The rows of a group lie close to one hidden flat surface of 8 dimensions, which passes through zero. Surfaces can cross.
(in the rows, 128 means zero)
Known rows, each followed by its group:
[ 94 124  79 111 121 151 188  91 135  86 131 174 157] | (1)
[104 105 112 140 148 142 154 158 109 145  94 114  53] | (1)
[159 139 186 163 155 126  75 145 148  80  92 141 140] | (3)
[140 106 154 163 121 133 160 170 110  71 160 148 180] | (2)
[118 143  89 108 111 122 128  99 156 122 131 168 130] | (1)
[141  93 146 126 145 142 145 129 113 126 100  97 124] | (1)
[156 105 167  95  89 145 121  93 147  89 131 132 102] | (0)
[189 122 150 132 180 156 111  54 173 174 170  74 142] | (2)
[128 115 186 129 145 115 144 110 113 138 130 140 116] | (2)
[122 159 165 129 119 129  90 134 148 100  69 142  99] | (3)
[133 110 158 128 148  99 154 115 130 120 120 168 153] | (0)
[101 199 114 113 115 112 106 151 104 168 176 118  54] | (2)
[128 106 147 141 161 134 129 102 133 161 106 113 114] | (2)
[129 122 161 127 124 127 107 123 134 144  79 106 119] | (3)
[131 119 120 128 129 118 106 113 144 144 102 131 147] | (1)
[144  93 182 176 145 116 150 153 137 107 152 175 116] | (2)
[109 158 123 141 124 167 154 130 126  93 137 127 130] | (3)
[ 85 141  90 139 136 121 159 167  79 121 162 151 117] | (3)
[ 62 153 124 187 133 125 120 129 118 121  99 171 197] | (1)
[129 135  52 131 152 152 117 120 150  99 120 136 159] | (3)
[167 156 156 164 131 140  78 142 176 147 161 106  84] | (3)
[163 135 116 140 160 115 141 114 153 132 186 150 176] | (0)
[ 95 155  80 174 138 164 139 172 112 126 147 108 112] | (2)
[142 145 125 158 140 151 136 138 154 122 178 132  91] | (1)
[139  87  94 159 166 144 126 108 166 151  93 116 137] | (0)
[ 58 135  70 135 139 144 177 132 110 120  73 151 119] | (0)
[125 143  43  92 116 131 109 105 159 150 120 129 115] | (0)
[119 148  73 124 138 129 131 139 108 142 152 106 168] | (0)
[117 159 169 140 122 113  85 164 114 113  92 128 101] | (3)
[178  72 113  86  88 106  76 131 107 158 193  98  91] | (0)
[182 140 188 124 114 106 117 105 162 102 214 172 159] | (1)
[107 146  69 143 130 124  94 124 141 157 115 125 156] | (1)
[145 155 104 142 161 107 103 144 134 167 147 101 179] | (0)
[107  65 141 181 164 127 135 149 110 159  72 119  96] | (0)
[140  85  80 152 168 140 136 148 124 173 128  92  92] | (1)
[153 146 137 176 108 157  86 181 160  88 121 102 149] | (2)
[112 139  92  77 118  80 122 105 132 178 148 175  52] | (2)
[ 71 129  40 120 144 132 159 134  88 158 117 119 119] | (2)
[156 100 163 110 134  89  70 134 102 146  74  88 183] | (3)
[149 111 168 124 137 120  82 131 107 134  71  71 181] | (3)

New rows, each followed by its group:
[148 138 169  64  63  88 119 116 139  75 121 183 147] | (2)
[140  88 154 174 154 118 143 143 143 130 137 161 106] | (2)
[122 158 109 134 139 133 129 112 172 130 104 147 123] | (0)
[110 167 158 110 123 157 177  88 135  88 158 159 102] | (2)
[125 132 142 125 136 148 121 108 130 131  93  99 142] | (2)
[126 110 167  89 111 114 158  82 141  95 100 179 125] | (2)
[145 123 116 100 131  90  97 128 123 111 117 158 154] | (3)
[126 122 137 155 131 146 141 131 139 165 149 107  89] | (3)
[140  92 181 183 150 134 148 141 144 121 156 158  82] | (0)
[144 141  94 127 124 130 105 127 180 151 141 143  51] | (1)
[158 107 103  99 126 107 113 123 156 160 139 138  67] | (1)
[141 183 126 122 112 135 102 118 179 123 130 136 103] | (0)
[115 133  82 147 170 175 178  81 160 137 164 140  94] | (2)
[137 125 150 148 130  67  67 149 129 179 131 146 122] | (1)
[109 153 152 138 111 130 116 146 135 146 120 121  63] | (3)
[ 74 138 152 185 135 113 150 143 125 116 132 207 117] | (1)
[167 102 151 161 157 133 119 134 139 143 157 103 144] | (1)
[114  85 121 159 172 117  95 124 163 124   5 169 101] | (3)
[127 116 107 207 174 142 131 144 140 147 175 133 154] | (1)
[ 99 134 110 169 171 182 155 112 126 142 113  88 116] | (2)
[ 84 170 144 110 109 144 156 123 108 100 114 142  97] | (2)
[152  50 144 131 132 151 150  89 148 105 120 144 122] | (0)
[133 145 174 146 124 150 124 115 139  98 122 121 153] | (1)
[126 109 172 123 125 131 132 102 137 107  72 132 154] | (1)
[ 85  57 163 142 109 171 184 137  62  79 103 124  92] | (0)
[125 161  98  79 107 158 133  82 141  91  95 102 198] | (0)
[111 132 159 130 114 137 132 136 109 160 114  81 114] | (3)
[124 135 176 130 163 120 128  86 140 180 131 135  47] | (2)
[165  96 163 121 125 105  82 123 138 140  86 101 162] | (2)
[133 135 138 134 138 140 144 134  98 115 153  98 192] | (0)
[100 153 125 107 155 122 163  96  87 171 185 125  85] | (2)
[101  69 105 106 122 105 159 146  43 137 131 118 152] | (0)
[131 121 115 165 147 122 103 145 133 160 133 116 132] | (1)
[ 93 129 121 124 117 123 160 132 123 129 124 166  81] | (3)
[148 113  94 195 133 163 130 165 180  97 147 144 136] | (2)
[ 99 106 126 129 142 138 179 116  99 105 100 139 172] | (0)
[119 142 159  51  68  93 126 128  72  99 142 137 139] | (0)
[112 126 120  96 116 102 105 128 118 132  66 138 119] | (3)
[127 133  95  69 116 104 106  97 126 158 108 115 132] | (2)
[121 152 138 158 151  85 123 188  78 161 179 122 137] | (0)
[144 131 173 111 110  95 136 133 163 122 152 200  17] | (1)
[128  88 115 189 191 107 116 185  87 143 134 129 152] | (3)
[110 131 140 142 119 131 145 130 154 107 113 178  77] | (2)
[ 92 148 108 150 127 112 142 130 112 118 170 181 186] | (1)
[134 130  86 125 120 172 145  85 187 140 135 120 107] | (3)
[134 127  81  76  56  85 111 173 113  76 137 170 186] | (2)
[127 110 119 152 101 184  81 160 106 138 135  44  65] | (0)
[108 145 105 155 114 174 145 152 122  79 115 111 162] | (2)
[114 123 213 169 138 152 136 142 113 114  78 103 122] | (3)
[124 183 162 150 144 121 118 140 144 129 107 126 151] | (0)
[ 92 141 131 136 115 109 131 167  99 131 113 148  91] | (2)
[ 84 141 129 171 135 137 110 140 146 144  61 141  90] | (1)
[ 56 113  64 146 152 117 190 150  95 142 109 182  93] | (0)
[166  99 166 119 137 115 123 122 106 128 146  99 183] | (1)
[146 149 116 157 143 123  94 155 146 123 155 138 108] | (3)
[101 135  32 141 157 155 127 131 146  96  96 160 135] | (3)
